All groups share one centre, and each spreads out both ways along 12 directions, with some noise.
(in the rows, 128 means zero)
Known rows, each followed by its group:
[112 148 126 162 169  93 156 150 121 159  67 134 108 156 117 127 127]
(3)
[121 183 135 142 135 119 165 121 172  91 103 113 134 108 168 195 148]
(0)
[132 134  97 111 140  92  89 114 123  83 140 145 150 106  81 185  94]
(3)
[101 107 154 158  99 125 141 126 112 101 159  87 132 145 117  79 130]
(0)
[111 148 158 128 150 127 107  95 101 128  71  99 113 148 156 102 169]
(2)
[106 153 143  71 149 112 106 144  99 176 137  80 134 122  82 153 114]
(2)
[118 183 131 113 121 156  80  97 164 116 129 118 195  75 123 146 155]
(4)
[ 96 149 118  91  87  66 158 166 115 117 148 179  92  94  76 126  97]
(4)
[166 145 133  94 160 125 155 118 102 173  76 145 123 121 130 171 121]
(0)
[143 149 116  80 117 136 148 132 136 185 110 128  95 118 163 141 138]
(1)
[123 188 121 122 164 110 102 125 124 122 161 125 140  80 131 178 139]
(1)
[113 156 168  32  74 165  86 125 109 119 124 157 140 109 140 149 104]
(2)
[122 101 142  93 147 104 138 138 128 101 147 168 158 163 122 141 109]
(2)
[ 79 147  87 178 113  64 104 155 130 115 115 168 127  56 113 120 146]
(3)
[118 149 100 172 106 131 142 160 105 100 113 183 109 132 113 152  73]
(2)
[132  98 111 118 141  97 127 138 112 177 128 106 119 106  67 133 122]
(3)
[114  89 131 110 132  96 124 132 168 142 144 144 149 156 124  82 129]
(4)
[135  38 145 138  99 118 107 164 130 126 135 140 164 117 118  67 153]
(0)
[109 181  84 170 123  91 109 146 120 128 118 159  95 144  80  64  83]
(0)
[155 155  97 126  81 139 118 104 102  88 127 122 122 103 123 168  71]
(3)
[101 156 121 152 120 183 120 127 161 116 140 145 126 157 167 126 141]
(4)
[139 183 119 180 132 134  94  85 112 133 101 142 101  25 120 104 168]
(2)
[131 149 104 148  86 134 110 133 158 178 114  87 114 107 111 141  89]
(2)
[131  89 175  90 158 137 141 153 114 136 121 123 142 182 174 161 129]
(1)
[ 86 162 162 134 130 196 131 143  63 146 151 168 129  79 128 111 177]
(2)
[128 155 144 116  98 192  89 191 101 145 143 117  91 127 153 163 100]
(3)
[ 85 117 146  69  80 141 121 168 146 133 113 189 208 108 154 121 141]
(3)
[109 134 159 135 146 104 168 113 115 150 104 116 110 130 135  84 165]
(1)
[118  97 132  95 162  97 144 147 178 117 119 131 154 207 137  91 163]
(2)
[109 107 185 153 135 115 177 109 143  89 104 107 147 141 141 125 159]
(1)
[ 97 156 127 129 104 133 110 132 177 127 151 104 127 169 100 100  95]
(0)
[ 84 125 112 137 121  88 122 154  97 130  81  95 157 132 134 127 153]
(2)
[111 117 159 108 106  99 169 135 136 137  85 147 155 107 101 101 137]
(1)
[141 126 144 154 101  90 157 111 178 152  28 150 113  83 105 146 109]
(1)
[ 82  85 147 132  99 103 122 182 152 142 108 149 164 127 136  89 150]
(3)
[158 166 131 140 123 148 116 127 168 136  95 112 145  83 112 136 149]
(4)
[103 130  98 130 138  82  69 156 138 104 153 123 137 105  72 148 117]
(3)
[136 104 135 124  90 128 187 152 151 132 157 118 102 137 138 119 121]
(4)
[ 46 167 132 134 123 141 122 120 127 113 180 130 127 136 127 123 133]
(4)
[ 78 104  83 140 141  87 147 124 139 131 106 140 183 180 144 122 129]
(4)
[155 175 100 150 157 103  96 180 149 157 119  97 119 115 121 193  89]
(1)
[ 93  62 211 161 111 108 168 127 138 105  87 149 165 142 166  93 152]
(1)
[122 134 104 153  57 128 184 115 152 109 154 163 152 145 109  61  84]
(0)
[103 150 120 142 202 101 100 104 112 160 136 178 112 104 122 155 130]
(0)
[158 128 148  95  81 178 127  87 147 137 113 127 160 105 156 149 105]
(3)
[134 103  74 137 176  49 152 143 144 113 129 117 161 165 107 150 123]
(2)
[114 129 171 103 105 111 168 150 130  99 171 145 125  88 105 119 151]
(4)
[ 84 155 129 156  84 135  93 117  99 107 107 141 161  88 153 149 110]
(4)
[141 109 111 146  62 116 129 174 204 151  98 107 132 157 140  92  91]
(4)
[ 83  91 161  94 138  77 135 163 155 172 114  66 162 118 102 142 159]
(1)
[117 135 121 171 119  81 134 158 110 100 103 128 130 135 144 125 114]
(4)
[104 186 172  73 100 114 178 149 111 103  93 204 125  97  86 183  85]
(0)
[149 138 112 141 146 113 132 118 197 141 118 167 110 117 100  86 144]
(2)
[117 160 171 114 132 126 169 123 187 136 110 153 144  97 116 187 109]
(0)
[102 167 111 146 145  63 119 117 115 131  74 149 141 108  81 132 102]
(3)
[112  93  83 137 106 128 157 146 126  97 188 177 161 167 140  98 114]
(0)
[135  84  98 124 113 169 119 124 147 130 157 115 136 188 115  99 107]
(1)
[169 157 169  78  91 146 140 170 101 124  76 200 116  83 122 155 101]
(0)
[172 148  33 113 126 103 141 145 190 137 104 108 141 116  95 147 140]
(2)
[115 108  91 130 118 112 185 153 143 117  97 158 133 180 208 152 133]
(1)
[116  99 120 135 107  65 144 137 129 132 113 182 113 111 122  91 107]
(4)
[112  90 124 106 164  98 105  98 133  90 158 150 192 125 117 162 131]
(3)
[ 87 191 139 120 132  56 159 147 105 105  50 209 114 101  90 106 133]
(1)
[115 139 111 116  84 136 120 116 150 192 123 105 104  91  85 122  91]
(4)
[115 137  99 123 127 102  97 132 115 138 141 113 164  74 104 156 127]
(3)
[107 118 121 120 128 120 112  93  98 130 111  75 143 137 152 110 162]
(0)
[147 135 122  99 118 135 125 116 131 118 185 112 108 157  84  85 101]
(3)
[130 132 176  75 159 180 102  59 133 140 177  75  98 135 108 132 164]
(1)
[119 123 190  84 131 164 101 105 119 156 138 156 133 105 134 148 119]
(0)
[ 99 118 105 110 141  96 160 156 112 106 129 137 168 185 149 162 108]
(2)

New rows, each followed by its group:
[177 129 101 119 143 123 139  84 177 111 131 137  65 132  74 136 101]
(3)
[145  81 135  90 113 147 137 117 140 173 191  92 138 121  96  69 147]
(3)
[ 83 154 143 129 109  96  74 135 147 120 118 134 178  86  97 109 123]
(4)
[127 179 107 185 131  84 127  76 122  96  74 116 158 118 132 137  92]
(3)
[156 117 109 106 143 139  94 171 135  87 171 142 160 111 118 126 170]
(2)
[130 153 124 144 180 154  41 102 118 118 125 172 148 133 160 120 133]
(4)
[111 141 136 145 175 104 125 176 110 102 140 131 136 176 177 164 129]
(1)
[ 98 150 210 105 122  98 131 172 104 136 108 137 143  98 127 113 147]
(1)
[137 135 130 125 110 125  96 145 120 101 126 199 180  85 103 137  90]
(1)
[150 129  68 134 143 166  74 109 114 137 187 175 143 118 150 133  98]
(1)
[106 153 124  84 150  78 107 175 105 145  86 184 124 132 104 161 101]
(1)
[116 129 149 203 157 139  34 101 113 146  97  94 153 144 165 110 119]
(4)
[117 117 144 128  97 172 124 166  99 105 137 149 145 126 201 181 128]
(3)
[130 131 169 139 150 132 101 125 160 101 150 149 151 112 139  96 166]
(4)
[ 78  76  88 180 107  94  92 121 160 150 122 147 130 126 122  70 124]
(1)
[167  96 104 148  99 123 180  90 120 157 118  94  84 116 103 104 111]
(3)
[123 154 149 144 101 118 151 132  92 106 155 145  98  63  84 133 116]
(0)
[159 142  82 173 126 146 119 167 123 117 145 176 107 192 151  72  90]
(0)
[ 96 132 143  97 101 147 134  68 153  76 130 148 129 122  84 104 146]
(1)
[156 154 120 174 149 131 143 133 153 133 141  69  96 147 138 125 136]
(4)
[ 92 128  93 163 105  61 165 140  94 124 102 172 127  88 109  95 134]
(3)
[166 102 105  90 145 135 139 204  86 101 123 144 135 170 143 175 132]
(0)
[144 144 110 112  97 202  92  93 186 176 127 136 125 108 139 126 120]
(4)
[143 123 114  95 122 167 113 142 174 137 198 149  99 110 125 126 155]
(3)
[144 111 142 101 139 116  89 108 170 123 154 101 151 116 152 112 165]
(2)
[120 117  88 194  81  97  96 117 166 113 112  88 148  83 127  58 171]
(0)
[110 146 115  89 130 143 116 173  88 155 189 136 129 113 103 121 130]
(3)
[171 104 155 109 106 127 139 197 115 112  87 190 139  96 125 148 126]
(0)
[ 92 112  95 171 116 101 125  94 130 109 157 153 186  81  80  58 145]
(1)
[149 101 129 169  80 106 161 156 162 195  65 126 144  87 157 108 118]
(1)
[102 132 114 116 126 122 102 137 123 101 152 132 200 112 154 165 131]
(3)
[108 105 166 154 125 138 152 107 161  82 116  98 119 169 143 129 144]
(1)
[142 164 140 114 156 134 133 121 141  95 102 190  93 158 119 171  92]
(3)
[106  80 151  73 148 146  43 110 100 177 129 124 149 130 136 106 151]
(0)
[132 162 168 128 106 152 126 103 137 129 150  97 136  75  87  89 149]
(1)
[106 167 124 102 151 123  94 165  68 127 153 115 156 151 107 146  99]
(3)
[174 172 105 123  89 174  84 116 166 178 114 113 106 127 114  76  87]
(0)
[170 114  72 110 112  79 100 132 204 146 139 111 148 159 146  95  95]
(4)
[169 176  88 152 104 161 138 106 128  83 122 189 140 122 124 128  89]
(1)
[121 151 113 158 151 122  93 102 165 146 112 127 127  97 153 128 151]
(0)
[139 184 141 154 119 146  93 125 120 124 126  94  92 145 112 118  81]
(3)
[109 155 114 171 138 173 102 107 132 183  87  77 134 136 123 148 119]
(4)
[ 93 179 110 104  71 137 100  99 169 112 131 169 109  50 115 118 138]
(1)
[110 154  82 119 112 115 134 116 106 116 126 194 131 123  77  67 120]
(1)
[131  87 117 122 173 124 120 155  87 118 170 152 187 183 144 142 116]
(1)
[114 116 143 114 103 127 120 111 168 160 106  99  97 124  79  98 127]
(1)
[ 98 170  84  75 135 110 107 174 136  91 149 180 149 135 160 211 115]
(1)
[155 148  90 174 148  83 138 140 122 174  93 147 160  76 115 131 104]
(1)
[144  95 141  84 107  84 116  76 197 157 117 104 152 124 142 139  90]
(2)
[144 109 172  93 159 114  76 101 127 154 131 103 183  85  94 120 142]
(4)
[120 185 117 115 203 137 120 144 178 178 147  95 162 158 142 145 163]
(3)
[129  85  98 114 183 135  82  92 122 147 168 126 140 152  97 140 116]
(1)
[107  85 159 139 160 124 132 127 144  86 143 117 158 185 178 174 140]
(1)
[122 100 172 104  84 172  96 167 159 144 121 135 142 120 153 134 124]
(3)
[122 102 151 146 130 103  99 149 195 149 141 103 108 183 107 101  75]
(2)
[113 180 170 124 101 127 114 137 131 107  98 180  98  93 130 109 125]
(1)
[ 99 150  86 119 109 137  52 107 153 118 155 179 107  90 105 125 112]
(1)
[144 102 112  64 131 178 116 101 124 184 172 104 109 169 123 103 132]
(1)
[163  86 164 109 118 152 117  64 161 117  93 171 137  77 131 188 113]
(3)
[169 116 124  60 128 125 130  97 128 113  98 121 148 146 129 160 113]
(2)
[135 182 102  71  93 131 140 109 150 160 114 121 113  73  66 117 129]
(1)
[126 160 129  89 117 133  96 147  57 116 125 137 141  70  95 173 114]
(2)
[ 75 142 148 101 145 127  77 124 138 136 164 118 125 124 103 145 128]
(0)
[109 124 134  76 109 125  96 129 172 129 127 156 211  97 125 138 133]
(3)
[161 169 111 113  91 138 134  83 133 112 156 115  97 136  88  75  83]
(3)
[142 114  94 183 142 105 165 126 189 159 142 147 122 131 104 119  95]
(2)
[117 165  94 136 136 129  60 134 182 158 133 105 113 141 102 106 106]
(0)
[141 143 133 109 138 199 129 114 156 133 146 127 143 132 142 154 150]
(4)
[138 144 149 102 119 129  92 159  86  85 132 143 152 116 140 158 106]
(4)
